The rows are grouped in 2 ways, from coarse to fine. Each group lies inside one group of the grouping before and may be the whole of it. The rows also spread widely along 3 directions, which tell nothing about the answers.
Known rows, each followed by its group in each grouping:
[-14  -9   2   2   6 -13  -7   5  23  -9  17  -2  -8  -8  -6  -1  12] => k_397 k_141
[-23 -47  11  34 -40   2  14 -23  44 -33  34  18 -39  19 -11 -28   2] => k_397 k_425
[-16  10  -8 -23  22 -10  -2  12  -5   4   9 -24  15 -11  -6  12  11] => k_397 k_882
[  7  -1   0 -17  21 -14   5  12   1  -9   0 -17   0   4 -14   4  15] => k_397 k_583
[  6  13 -19   7  10 -10  -4   2   4  -7   1 -16   7  -4 -10   8  16] => k_976 k_629
[ -2  23 -12  -1   4   1   7  13  -1   5   2 -20   4  -4 -13   3  13] => k_976 k_641
[-38  -9  -4  -9  22 -12  -6   7  19  13  13  -8  10 -19   7  18  15] => k_397 k_425
[-16 -24   4  12 -17   3  17  -3  21 -20  20  -3 -18   5 -11 -14  11] => k_397 k_425
[  1 -12  -9  30 -16  -9  -2 -22  23 -23  10   3 -10  14 -15  -7  11] => k_976 k_629
[-10 -33  13  20   0 -29 -21 -20  32 -16  29  31 -10   5  -7  -5  12] => k_397 k_141
[ -4  22 -17 -26  10  17  22  26 -11 -10  -1 -49  -2 -10 -20  -2  17] => k_397 k_882
[ 10 -21  12   7  14 -43 -22 -10  22 -21  18  21   1  -2  -9   3  23] => k_397 k_141

New rows, each followed by its group in each grouping:
[-53  29 -26 -11  23  20 -11  10  15  33   3 -28   5 -27  14  36  -4] => k_976 k_629
[-60  -6   0 -11   6   7  -8   3  33  21  25  -4 -16  -8  17  23 -15] => k_397 k_583
[  6   7 -14  -6 -12  17  34  20   4 -35   1 -34 -28  -2 -25 -25  17] => k_397 k_141
[ 18 -23   6   9   7 -35  -2 -14   9 -28   7   4   8   7 -22 -12  32] => k_397 k_425
[-36 -28   9  13   6 -19 -17 -17  31   5  27  15   5  -7   7  15  10] => k_397 k_425
[  8  19 -14 -28  32  -4   6  31 -12 -11 -11 -36  10 -22 -13   6  35] => k_397 k_141
[ 18 -12   3  -3  15 -20   0   5   9 -30   5  -5  -1   1 -18 -12  26] => k_397 k_141
[-25  12  -8 -25  36  -4  -8  20  11   9   2 -17   4 -31   5  19  17] => k_397 k_141
[-11   6  -6  -9  15   1   5  19  11  -7   5 -21 -10 -13 -12  -1  18] => k_397 k_141
[-36   9 -16  11   1  15  -5  -5  27   4  11 -11 -10  -6   1  12  -6] => k_976 k_629
[-13   5  -5  14   4 -15 -17  -6  20  14  13   6   6   1  -3  15  12] => k_976 k_641
[ 49 -21   6  -1  14 -48  -2  -6 -11 -35   5  -2  20  12 -37 -22  39] => k_397 k_882
[-17  12 -13 -22   0  17  25  21   3  -7  10 -35 -10  -2 -19  -7   5] => k_397 k_882
[  3 -31   9  17 -17 -13   2 -10  29 -37  18  15 -25  15 -18 -24  14] => k_397 k_141
[-11   0  -8  -4  -6  11  10   8  21 -19  14 -13 -21  -7  -9  -8   7] => k_397 k_141
[-39 -27   9  20 -36  15  16 -19  42 -17  36  11 -43  23  -3 -14 -19] => k_397 k_583
[ -3 -10  -4  -4  10 -16   4   8   5 -14   5 -13   6 -10 -10  -1  26] => k_397 k_425
[  2   5 -15  17   1  -9  -6  -5  14  -8   2  -6   4   1 -12   4  12] => k_976 k_629
[-81 -15  -2  13 -21  32   1  -3  56   9  42   6 -44  -9  12   9 -19] => k_397 k_141
[ 22   8 -15  14   6 -19  -4 -11   5 -19  -5 -10   9   9 -19  -5  24] => k_976 k_629
[-14  15 -10 -36  34  -5   2  27  -2   9  -2 -30  19 -18   1  22  15] => k_397 k_583
[-39   9 -18   6   7  10  -5  -3  23  11   8 -14  -3 -10   5  22  -3] => k_976 k_629
[ 25 -12   8 -16  31 -44 -14   1  -4  -9  -6  -1  18   0 -11   8  31] => k_397 k_583
[ 16 -27  10   4   7 -49 -17 -24  15 -18  25  21  14  13 -17  -6  14] => k_397 k_882
[-16  14  -9  10  -4  -7  -6  -2  17   6  12  -2  -1   3  -4   6   3] => k_976 k_641
[-20 -20   4  19 -22   1   3  -8  34 -27  23   8 -37   4 -11 -14  -2] => k_397 k_141
[ 10   3  -7  -5 -18  17  31  11   1 -31   8 -30 -17  13 -31 -27  11] => k_397 k_882
[ 11 -13   2  -7  16 -29 -12  -7   4 -15  13   0  12   4 -18  -3  18] => k_397 k_882
[-19  10 -18 -18   6  21  25  24   2  -8   0 -40 -10 -12  -9  -1  15] => k_397 k_425
[-10   5 -10 -12  -2  20  17  18  11 -18   3 -26 -22 -11 -14 -11   9] => k_397 k_141
[ -8 -11  -1  -4  10 -17  -5   0  18 -14  14  -4  -7  -5 -11  -3  16] => k_397 k_141
[-27   3  -2  17  -7 -11 -15 -11  27  14  17   4  -4   3   0   8  -1] => k_976 k_641
[-17  15 -26  15 -10  25  19   2  11 -13   5 -30 -14  -3 -11  -3   2] => k_976 k_629
[-39  17 -18   3   1  10  -5   3  22  19  15 -11  -4  -8   4  15  -6] => k_976 k_641
[-43  -4  -8 -10   9   6   5   7  22  10  15 -14  -3 -18   6  14  10] => k_397 k_425
[ 54  26 -13  -8  21 -29   9  15 -23 -20 -18 -27  23   3 -32 -15  47] => k_976 k_641
[-18  38 -28 -21  42  -2 -14  16  -7  26 -11 -35  28 -29   6  34  17] => k_976 k_629
[-23 -25   4   4  21 -29 -16  -4  21   4  17   7  12 -13   2  13  17] => k_397 k_425
[-78 -25   4  10 -22  18  -6 -16  53  12  51  16 -29   6   9  14 -33] => k_397 k_882
[-10  21 -18  -4  38 -21 -25   0   4  19  -3 -12  30 -17   1  33  17] => k_976 k_629
[-24  -3  -4 -10  11  -7   5   7  12   2   7 -17   3 -15  -3   6  18] => k_397 k_425
[ 10 -14   8  -1  10 -25  -2  -5  10 -20  10   2   2  13 -15  -6  18] => k_397 k_583
[-17 -23  12   9  -2 -19 -14 -17  30  -5  31  16  -5  11 -11  -4   2] => k_397 k_882
[  1 -28   8  16 -19 -10   0 -11  30 -35  21  12 -27   8 -20 -22  11] => k_397 k_141
[-20  15 -21  11  -4   9  -3  -3  18   2  12 -12  -6   0  -2   9  -2] => k_976 k_629
[-27   6  -8  -7 -13  28  33  18   8 -13   3 -37 -21  -5 -12  -9   7] => k_397 k_425
[  5   0  -8 -14  17 -13  11  15  -2 -13  -3 -30  12 -13 -13  -4  32] => k_397 k_425
[-25  12 -21   8  -3  12  -2   1  20   1   8 -14  -6  -2  -5  12   1] => k_976 k_629
[-12  -6  -8  17  16 -27 -30 -18  23   9  16  12  15  -1   4  21  16] => k_976 k_629
[ 11  25 -27  -5  -4  21  22  14  -5 -21 -11 -42  -6  -3 -22  -9  14] => k_976 k_629
[ -4  -1  -2 -15   6  -7   4   7   8  -9  13 -12   3  -2 -12  -4  12] => k_397 k_882
[-17  -8  -5 -10   9  -5   3   9   9   0   6 -14   2  -9  -6   5  23] => k_397 k_425
[-20  -2   0 -17  21 -16 -14   5   9  10  18  -4  17  -7  -5  21  10] => k_397 k_882
[ -9 -22   9   8 -11  -1   8  -3  22 -26  14   0 -22  15 -13  -8   3] => k_397 k_583
[ 56 -36  20  14 -10 -57  -9 -28   3 -50  16  18   6  34 -41 -31  31] => k_397 k_882
[ -7   2 -16  14   3  -5  -6 -11  15 -10   6  -4   2   5  -7   5   8] => k_976 k_629
[-63 -13  -1   4  -7  13   2  -1  34  11  28  -2 -20 -11   7  14  -6] => k_397 k_425
[ 31  -3   3 -13  21 -27   3   9  -9 -23  -5 -16   8   6 -19  -7  29] => k_397 k_583
[-19   1  -4 -18  17  -2   1  14  11   0   9 -16   0  -7   1  15   8] => k_397 k_583
[ 45 -29  18   6   3 -46  -3 -12   8 -46   4  13  -5  25 -32 -25  29] => k_397 k_583
[ 55 -18   4   3   6 -40  11  -3 -10 -41  -7 -11  12   9 -37 -32  46] => k_397 k_425
[ 16   5 -14   6  26 -33 -25 -10   7  -5   2  -2  28  -4  -8  17  27] => k_976 k_629
[-23  -8  -2  -3  13  -5  -7   6  22  -3  13  -2  -4 -12  -1   9   7] => k_397 k_141
[  0  16 -11  15 -19   6  16  -1  14 -15   5 -18 -14  11 -22 -17   7] => k_976 k_641
